The rows are grouped in 4 different ways at once. Each group adds its own fixed numbers to the row, and there is some noise. The rows also spread widely along 14 directions, which tell nothing about the answers.
Known rows, each followed by its group in each grouping:
[-23 -54  11  -4  27 -27  -7   3   3   3   0 -10  -1  -1  35 -13 -26 -26
 -21  -7 -14   9  -3  -6  10  -9 -33   9  -3  15  30  19 -14 -13  16   3]
K_433 K_345 besiv Simeb
[  9  -2  27 -16 -27 -17 -13  22  22   8 -19   2  11 -15  -3  13 -13  25
  21   2 -20  -5   4  19 -20  15  44 -14 -23  -6   1  18 -17  -2   9   6]
K_433 K_504 Ledog sof
[-23  14  -8   6  -4 -11 -27  -9  -1  14  11  14  15  -3  -2  28  -6 -10
   3   2 -13 -10   4  -6   4   7  10  17 -27   8 -16 -24  14 -10   8 -13]
K_584 K_123 Pon sof
[  2  -2  44  23  -4  -2 -16   7 -13  -8 -22  21 -13 -23 -18  -4  22  31
   1  10  17  -3  13   2 -10  24   6   6  32 -19  35  10 -21  33 -31  28]
K_360 K_123 Ledog fel
[-10 -22   2  29  -2   5  24  17   4  -7  -5  13   3   4   7  19 -11   4
 -13  15  16  25   4  11  -7   3  22  18   5  10  11  26  -6  -2  -6  30]
K_630 K_692 Tuzi fel
[ 24 -17  26 -25  -4 -13 -33   4 -20  14  20 -20  17  27  29 -17 -14 -29
   6  15 -29  -9  13  -6  34 -13 -10  28 -23  -2  -2 -28  -2 -15  46   6]
K_584 K_504 zasag Simeb
[  0  -8   7   0  -9 -30   7   6   4  16  -2  -3   5   5  18   2  10  -1
  -4   3  -6  18 -17  11 -12  -5  19   9 -10  23   7 -10  -3 -19  25  -7]
K_630 K_692 Sovud sof
[  1  -9  36  34 -15   1 -22  13 -11 -11  -8 -10  20 -11 -28 -19   3  23
  36  10 -21  -5  16  -2 -10 -10  14   9  42 -18  12  -6 -39  28  -9  17]
K_360 K_345 Tuzi sof
[  6  -3   7  -5  13 -22   6  23   0 -12  -9  -3 -13 -17  10 -13  -3  -8
  -2  -6  -4   0  -6 -21   7 -17 -13  -3   3  10  27  11  -3   5   6  15]
K_433 K_692 Sovud sof
[-41 -16  27  15  -8 -19 -32  -9   2  -1 -21   7  13 -12  -6  15 -35  -1
   2  13 -20  19   4  22   5   7  25  12   4   3   4  -3  -2   5 -11  22]
K_433 K_345 besiv sof
[ 11 -25  11   7 -15 -27  13  11   8  11  12 -25  15  11  19  -3   7   4
  20  -5 -20 -25   6 -10   3 -16  11   1  -9   8  -7  10 -19 -12  31   8]
K_630 K_692 Pon sof
[ 11 -28  25  20 -16  -1 -12  14   9 -11 -14  -5  19  -8 -15 -17   3  37
  25  -6 -17 -17  16   8  -2  16  14   4  31 -31  17   7 -35  24 -13   2]
K_630 K_692 zasag sof
[ -1 -36  13  -6   4  -2  -3  -5 -29  -4 -11   4  12   9  26 -31 -21 -38
  -9  33 -22  36 -12   8  20 -28  -6  36  -8  15  12 -37   0 -15  48 -13]
K_630 K_504 Tuzi fel
[-19 -14  13   2   5 -30 -15 -32 -13  19  -6  -3  -7  -8  13  -3  24 -25
  23  10 -18 -31   0 -25   6 -22   1  16  -3  14  -1  -7  -4  -3  31  15]
K_360 K_345 besiv sof
[  5  -4  30  -8  -9 -32 -18 -19   1   4 -12  -6   0   2  -3 -15  13  -2
  -7   7 -15 -29  13  -6  31   3   1  11   3  -3   3 -21   7  19   3  -9]
K_360 K_345 zasag sof
[ -7 -17 -11  40  -7  21  12  21   7 -17   5   5  41  12 -15 -12 -27   6
  -2  21 -10  31  -3  17  -9 -18  13  22  15  -1  -5 -20 -16  -2   1 -25]
K_630 K_123 zasag fel
[ 19  -6   7  -3 -12  15  -7  28  14  -8  -5  -6  27  12  -3 -11 -20   6
  19  36  -1  16  -8  32 -41 -13  28 -13 -12   8  -9   2 -12  -6  27  -5]
K_630 K_345 besiv Simeb
[  7   1  46  18   0 -11 -26  12 -18  -8  14  -2  13   9  -1  -3  -3   2
 -17  28  11  -7  22   6   9   4 -26   5   5   7  13 -13  -8  13  -3   8]
K_360 K_504 Pon fel
[-32  44   7   6  -4 -35 -33   0  -9   8   4  12   0 -13  -9  33 -16 -17
  -4  16  -5  18  -6  -2  -3  -9  20   2 -23  31 -12 -29  28  -8  -7  16]
K_433 K_123 Ledog sof
[-20 -12   3   1  12   0 -43  -4   2   5   2   7  12   5  10  14 -20 -15
   7  18   0   5   1  13 -17   8   3   1  -9   8   0  -5   3  -9   5  15]
K_630 K_123 besiv sof
[  4 -14   4   0   5  15 -34  -7  -4  20  20   1  22  20   8   3  10  -7
  13   9  -2  -9   7   8 -19   9   0  24  -4 -11  -5 -12 -14 -12  18   0]
K_584 K_123 Sovud Simeb
[ -4  10  -2  15   3 -36  15  24   3  10  18   6  -1 -17  -2   5  25  22
 -15 -34  -4   3  -3 -25   2  12  -7  15   1   1  24  -6 -15  -5 -12 -36]
K_433 K_692 Ledog Simeb
[-21 -11  25   9  10 -28  -8 -15 -16   6  -9  10 -12 -11  11  -1   5 -15
 -13  15   6  11  -6   4   1  -8 -14  11   4  19  19 -10   2   0   3  18]
K_433 K_123 Pon Simeb
[ -8 -29  -3   3  10 -12 -12 -26 -13   0   6 -18  13  17  17 -21   0 -37
  17  11 -23 -18   4 -14  29 -30 -13  25  10   7  -8 -25   5  -2  29  10]
K_630 K_692 Pon sof
[  5  34  15   7  -7 -28 -23   1 -17   5  27 -19   5   9  -4  13  26  -9
  15  11  -3 -29  16 -22  12 -15   4   0  -4  14 -19 -23  15   3   6  24]
K_630 K_692 Ledog fel
[ -2 -21  40   3  -7  -6 -18 -22 -11   8 -25  24 -10  -9   5  -1  19   9
  -1  20  10 -16  15   8  10  28  10  26   7 -19  19   2  -7  20  -2  20]
K_360 K_504 besiv sof
[ 13  -3  11  10 -15   5   0  24 -11  18   3  10   6  -6  10   4  11   9
  27  16  -5   2   1 -11 -24  -6  26  20 -15  -9   7   3 -28 -12  32  10]
K_360 K_123 besiv Simeb
[-17 -11  14  25   6  -9 -11   5  -9  -4   5   1  14 -12  -9  -5  -3   2
   8   1 -13  -4   8 -10  -3  -6 -12  12  13  -3   9  -6 -19   8  -2  -4]
K_433 K_345 Pon Simeb
[-18   8 -12  27   3   9  -6  -3  -5  -1   8  19  21   2  -9  12  -2  -6
  -3  25   7  -1   4  -1 -11  -6   4  15 -11   6 -14 -22   7  -4   2 -19]
K_630 K_123 Ledog sof
[-15 -34   8  -2  14 -18  -9 -25  23   6  -9  -8 -10   9  11   9   4 -15
  -3  -9  -3 -22   9  -3   9   6   6  10  15   6   7  30   2  12 -12  33]
K_360 K_345 Tuzi sof
[ 44 -21 -21 -35  21  29   0   8   4 -18  -1 -14   0  24  12 -47  -2 -33
  21   9  -4  13 -16  -2   4 -30  -5  23  14  -5   7  -2   6   1  30   6]
K_584 K_504 Pon Simeb
[ 41  14 -18 -20  -2  23  -2  17   5  -7 -13   5  -2   2  -7 -20  14  -2
  35  14   4  -2 -13  -5 -21 -14  25   9   2 -10   2   3   0   3  21   7]
K_584 K_692 zasag sof
[ 20   8  -6   3   5 -11  25  15   6   1  11  14  -3  -4   0  -8  41  11
 -21  -8  18  -9  -2 -15  -4  16 -13  13  -5   0  16  -5  -1   5  -3 -42]
K_630 K_504 Tuzi Simeb
[-36 -17  30  30 -13 -36  -3  -7  -4   9  -2   2   9 -16  12  29  -7   1
   4  16  -9 -18  12  13 -10  -7   6 -12 -15  28  -1  11 -10  -5  10  32]
K_630 K_692 Pon Simeb

New rows, each followed by its group in each grouping:
[ -1 -63  24 -19   8 -17 -14   0   3  11  -6 -12   6   7  41 -12 -26 -19
   2   0 -26  -8  10  -4  25   1  -8  17 -13  -7  19  20 -21 -14  33  17]
K_433 K_504 besiv sof
[ -1   2   0  -2   9 -17  -3   5  -2  -3   0   3  -7 -10   7  -5   6 -10
   0  -5  -4  -4  -6 -10   4 -11 -10   5  -3  13  12  -5   6   3   3   5]
K_584 K_123 Pon Simeb
[  3   0  -7   7   7  -3   4  29  -8 -10   6  10   7   0  10  -5 -27 -14
 -15  12   0  22   0 -18  16 -11  -7  22 -13   4  14  -5   1 -10  12  -4]
K_433 K_692 zasag sof
[ 10   4  30   2  -1 -14 -41   9  -7   7  11 -13   2  15   5  -3   1  -1
  10  12   2   6   6   2  -3   3   6   8  13   0  10 -12  -7   4  -2  31]
K_360 K_123 besiv sof
[ -9   4  -4  -8   9 -22 -23 -11  -8   7  17 -10   4  11  16   6  -5 -34
   3   6 -16 -17   8 -25  29 -17  -1  16 -17  14 -16 -25  23  -8  16  14]
K_630 K_123 Ledog sof
[-28 -15   7  31  -3 -11  -1  -1  -7   7   7   6  26   1   8  12 -17  -9
  -3  26  -7  14  -4  17 -16 -17   2   8 -14  26  -7 -17  -9 -18  21  -5]
K_630 K_123 Pon Simeb
[ -4 -16  -2  -8  11  10 -10  -3  -6   2 -20  17  -9 -12  10  -4   0 -17
  11  17   2  17 -17   7 -26  -9   8  11  -2   9  17   7  -3  -6  20  16]
K_584 K_123 Tuzi fel
[ 13  -8   8  12 -10  -2   5  26   6  -5 -14  11  12  -9  -2 -15  -7  17
   2  12  -2  16 -10  10 -20  -3  12   6   0   0  20   2 -25  -1  15 -20]
K_360 K_692 zasag sof
[ -5  -9   3  25   1   0  -6  10  -5  -3  16   1  20  12   0   2   4   5
  -6   6   3  10   4   4  -5   4  -4  20  11   3   4 -10 -10  -1  -1  -8]
K_630 K_692 Pon fel
[ 14 -20   1   3  -7  14  25 -17   8 -10 -30  26  -9  -2  -6 -20  26  12
  -8  14  16   0  -1  11  10  16  21  31  20 -24  14  -5   6  24 -12  -3]
K_630 K_123 zasag Simeb
[  2   0   0  14   9   7   2   6  -6 -16  -8  -2  -2  -5  -4  -7   2 -11
  21  18   6 -16   5 -11  -4 -30  -3   2  14   6   3  16  -2  12   6  42]
K_584 K_692 Sovud sof
[ -9 -15  11  37  -2   1   6  17 -20 -10  11   2  23   8   0 -13 -16  -4
  -3  18  -8  39   2   4  11 -17   2  38  18   1   8 -25 -13  -1   4   0]
K_630 K_504 besiv Simeb
[ 19   2  -2 -17  10   5  -8  20  -3 -14  -2   7  -2  -2   2 -14  -6 -11
  -5   1  -3   7   2  -7  11   1  -8  14  -5  -3  16  -6   7   8   3  -3]
K_584 K_504 Tuzi Simeb
[  8 -16 -16  28  -2  -4  37  32  10 -10  19 -13  23  18  -2 -13 -13   6
 -12 -13 -12  35  -5   2  14 -18   5  33  18   3   9  -5 -16  -8  -2 -21]
K_584 K_692 Tuzi Simeb
[-19  -2  -9  19  20   1 -15   6 -14  -3   9  18   4 -10   6   5  -6 -16
  -5   6   2   4   1 -16  -7  -5 -22  21   0  11  18  -6  -5  -2   6  -4]
K_360 K_692 Pon Simeb
[ -7  23  13  13  -5 -27  -3  13  -7 -11  -3  15   6 -23 -14  -2   5   8
  -8   3  -8   4  -1  -2   3   0  -5  -1  -7  15   7 -30   7  12  -5 -29]
K_630 K_504 Pon Simeb
[ 29  -6   3 -19   3  12 -24   4  -7   2   8  -5   5  16  11 -16  17 -12
  12  14   4 -12   9  -5  -1   6  -2  15  -3 -14   5 -13   0   4  20   2]
K_630 K_692 Tuzi Simeb
[-45  12  14  41  -1 -11 -30 -13  -7   1 -18  17  15 -26 -32   8  -1  11
  20  11  -8  29 -16  23 -38 -10  20   7  34  12   8 -26 -14   9 -22   8]
K_433 K_123 Sovud sof
[ -3 -11  11  -3  -4  -7 -16 -22  -3  11 -10   8  -1   5  -1  -7  18  -4
   7   4  -9   7  -4   7  -1   9  22  35  13  -4   5 -20   0   7   7  -3]
K_360 K_345 Pon Simeb
[ -8 -10  10   7  17  16 -20   3 -25 -25 -25  32  -3 -17  -8 -24 -16 -10
  -7  24   5  50 -12  17  -3   2  -2  28  26  -2  32 -26   4  15 -11  -1]
K_630 K_504 Ledog Simeb
[ -9 -11  37  23 -23  -7 -31  -6   1 -14  -5  -9  36   2 -22  -5 -16  16
  17  17 -25 -22  26  20  16   6  13   2  17 -13 -12 -24 -11  25 -12   2]
K_630 K_504 Pon sof
[ 13  14  -6  45 -17  29   8  11  -4 -17  20 -13  38  22 -30 -10   1  -1
  31  37  -5 -27  24 -16   7 -45  16  23  17 -11 -34 -19 -11  14   9  13]
K_360 K_123 zasag fel
[  7   4  22   8   0 -10 -10  27 -10  -8   3   3   2  -6   3  -4  -8   6
  -5  16  10   1  12  -9   6   2 -11   3  -3  -3  17   2  -7   5   0  12]
K_433 K_692 besiv sof
[-10   0  10  -8  -3  -4 -24   9  16 -14 -25  22   1 -11   1  19 -36  -1
  -6  16   0  12   3  22  -2  19  28  -5 -17   8   4  11  16   8 -12  23]
K_630 K_504 zasag sof
[-20 -39 -12  -4   6   9 -10  -6   7   4 -16  29   8 -11  19  10 -21 -11
  -6   4 -11  -6   5  -2   3  19   3  25 -22 -13  13  16  -9 -11  19  -9]
K_433 K_692 zasag fel
[ 14  -9  21   0   3  -6  -8  23  15 -14  -9   2   9   1  -1 -13 -12   7
 -16  14   8   6  -2  20 -15   0 -10 -11   4  13  20  11 -11   8  -2  -8]
K_360 K_504 zasag fel
[  9   2  12  10 -21  -9   7  27   8  -7  -8  -1  12  -5  -4   2 -20   9
  15  11 -18   3   7  -5  11 -12  34  12  -9  -1  -2   3  -8   4  11  13]
K_360 K_504 besiv sof
[ -7   5  -6  14   5  -5  -4 -11  14  -9   1  -5   3   4 -15   2  19  -5
   9  -4  -3 -30  11 -18  10 -12   5  11  20   1  -8  -3   6  20 -14  14]
K_360 K_123 Sovud fel
[-31   1  13  45  11 -20 -17  13   6 -15  16   4  32 -14 -24   7   1  19
 -18  -6  -2  -7  11   8 -20   8 -32 -14  19  17  10 -12 -20  13 -31 -38]
K_630 K_504 Tuzi fel
[-14   2  -2  16   4  26  -2 -11  -8 -20 -21  31  10 -17 -19  -4 -10 -11
   7  40  10  -4   6   9  -8 -13   6  16  -1  -6  -6  -7   6  17   0   3]
K_433 K_504 Ledog Simeb
[-21 -28  14  40   3  -3  25  -2 -12   8  -3   9   0 -12  10  13   2  -2
   8  26  10  -5   2   4 -24 -27   1   6   3  17   7  30 -24  -7  14  40]
K_584 K_123 Ledog Simeb
[ -6  -2  -6  -7   6 -17  -9 -22  -7   3  -3   1 -10   0   4  -6  19 -23
  18  -7 -17   8 -10 -10  15 -11  18  32  13   8   0 -25  16   4   5  15]
K_630 K_504 Pon Simeb
[ -9 -16  19 -20   8 -47 -17 -20  -5  23  12  -7 -17  16  40  12  -3 -32
 -30  -8  -7 -11  11 -24  54  10  -9  30 -23  10   7  -7  24 -13   7  30]
K_433 K_123 zasag sof
[ -7  -7  26  25  -7 -31   7  -7 -17  21   4  -1   3  -8   3  -6  32   6
  14   5 -10   4  -9   0 -18 -20   8  20  15  16  12 -16 -26  -6  17  -2]
K_360 K_504 Ledog Simeb
[ -3  28  24  35  -5 -29   0  30  -9  -7   1   7   4 -20 -19  -6  14  23
  -4  11  11  13  -9  -4 -24 -14  -8 -11  13  19  21 -15 -17  10 -11 -14]
K_360 K_123 besiv sof
[ -9  15  36  23 -16  -4 -14  17  -9  11   0  21  13 -24  -7  34   7  20
   9  36  15 -38  24   5 -39  11   3 -20 -36   8  -6  20 -18   0  16  16]
K_584 K_345 Sovud Simeb
[-20 -16  16  22  -7 -26  23  -9  18  10 -12  10  -7  -5   6  26  16  10
 -10   7  15  -2  -7  20 -22   3  21   1   3  30   6  30  -6   0  -4  22]
K_360 K_504 Pon fel
[-10 -19   6  13 -12 -14  29 -19  35  -6 -24   3  16  12  -9 -12   1   9
 -27  27  15   6 -15  54 -18 -11  15  -1   8  23  -6  -4   5   8  -4 -28]
K_360 K_123 besiv Simeb
[  0 -11   0  16   1  15   6  13  -1 -14   1   2  26   4  -9 -15 -16  -7
   6  18 -10   6   4   2   1 -20  -1  20   5  -5  -2 -11 -12   3  11  -9]
K_433 K_504 Sovud Simeb
[  1 -24   4  15  -5 -15  38   7   1  -2  -3  -3  -2   6  12  -3 -10 -11
 -12   8  -8   3   4  -9  27 -23  11  26  -3  10   1  14   1  -1  11  20]
K_584 K_345 zasag Simeb
[ -1  -6  23  13  11 -22   8  20 -33  -5   5  15 -12 -13  29  -1  -5 -17
 -28  28  16  12   4 -13  10 -10 -33   7 -20  26  28  -2   3  -8  21  16]
K_630 K_692 Pon Simeb
[ 20   2  -3  17  -4   1  32  21   2  -5  -2  18  -2  -1   1  -9  15  10
 -14  17  20   8  -4  -4  -6  -4   4  22   0   1  16   5  -8   3   8 -11]
K_360 K_692 zasag Simeb
[ -9  12  27  -5  -3 -10 -28   4   4 -13 -17  10  -1 -11  -9  15 -15  -2
  -4  23   9  -1   7  19  -7  10  10 -14  -8  12   3   7  15  16 -13  28]
K_433 K_504 Pon fel
[ 15  -4  33 -16  -1  -7 -50   1 -11 -18   2 -16  10  12  -2 -18 -17 -10
   3   5 -22 -15  32 -10  51  15  -6  17  12 -23   6 -29  11  27 -14  20]
K_630 K_504 Tuzi sof
[ 37  38  14  13 -21  12   6  50  12 -30  18  -5  23  13 -25   6 -21  18
  -4  26  10 -21  37  -8  21  -5  15  -3 -13 -11 -18   1   8  24 -15  10]
K_360 K_504 Ledog Simeb
[ 12   0   2  12 -11 -18  31   8  -5  12  -6  28  -6 -16   1 -11  47  29
 -18  -9   6  -4  -2 -17   5  23   0  36  -4 -16  27 -17 -16   5   9 -59]
K_360 K_692 besiv Simeb
[  2  27   5   1 -12 -23 -10  20  -9   3  15  -9   0  10   7  17  -6 -11
  10  14  -3  22  -2  -4   8 -14  31  12 -13  20  -9 -17  18 -10   9  37]
K_630 K_692 besiv Simeb
[ 17   6  33  24 -33  -6  15  14 -11  -7  -8  -9  12   0 -22 -13   8  22
  27  15 -14  13   4  13   6 -19  38  20  24  -6  -3 -14 -15  17   1  24]
K_584 K_504 Pon Simeb
[ -4  12  25  39 -15 -14  10  12  -6 -10 -14   5   7 -31 -36 -11  28  36
  28   5  -6 -18   9 -17 -10  -9  13   3  28 -17   8  -2 -27  30 -14  -2]
K_433 K_345 besiv sof
[ 31  36  35  14 -24 -22  -6  51 -26  13  18  -4   9 -15  -7   0  24  28
  29   3 -14   1   3 -24 -17 -10  14   2 -14   3  10 -15 -31  -6  25   2]
K_584 K_504 Sovud sof
[  7 -14   9   1  -2  -6 -12   4  -4  -6  -1  -8  12  13   2 -17 -10  -5
  -3  -1 -15  15   3   4  25  -1   5  30  16  -9  10 -18  -1   4   0  -1]
K_584 K_692 Tuzi sof
[ 14 -36  13 -10 -13  -1  13   6 -15  -1  -6  -6  17  23  25 -28 -36 -26
 -11  27 -27  26  -1   2  46 -23  13  47 -17  -1  -2 -25   5 -14  48 -10]
K_584 K_345 Pon sof
[-15   9  20  16 -11 -58   6  -4  -9   1  -7  -7   6 -23  -2 -12  22   6
   0   2 -21 -12  -9  -2   6 -24  -7 -10  -3  29   6 -33  -1   4  13 -26]
K_630 K_692 besiv Simeb
[-24  -2  -7  19  -4 -32  -3  -7  17   2  -6   5  19 -22 -15   0  12  14
   3 -20 -23 -16  -8  10 -13  -3  -4  -3   4  12   5 -12 -12   4  -6 -43]
K_584 K_692 zasag Simeb
[-21   6  30  29   0 -34 -12  23  -3   3  -6  10  -5 -25 -11   9   6  23
  -9 -13  -5  32 -11   3 -27   9   8   1  22  20  33   2 -24   6 -19   2]
K_360 K_345 Sovud fel
[ -8   6  38  28 -14 -15 -21  10  -2 -15 -10  13  12  -9 -19   6 -15  17
 -13  16   0  -4  22  10  18  15   5   8  11  -5  10 -11  -4  27 -28  10]
K_360 K_504 zasag sof
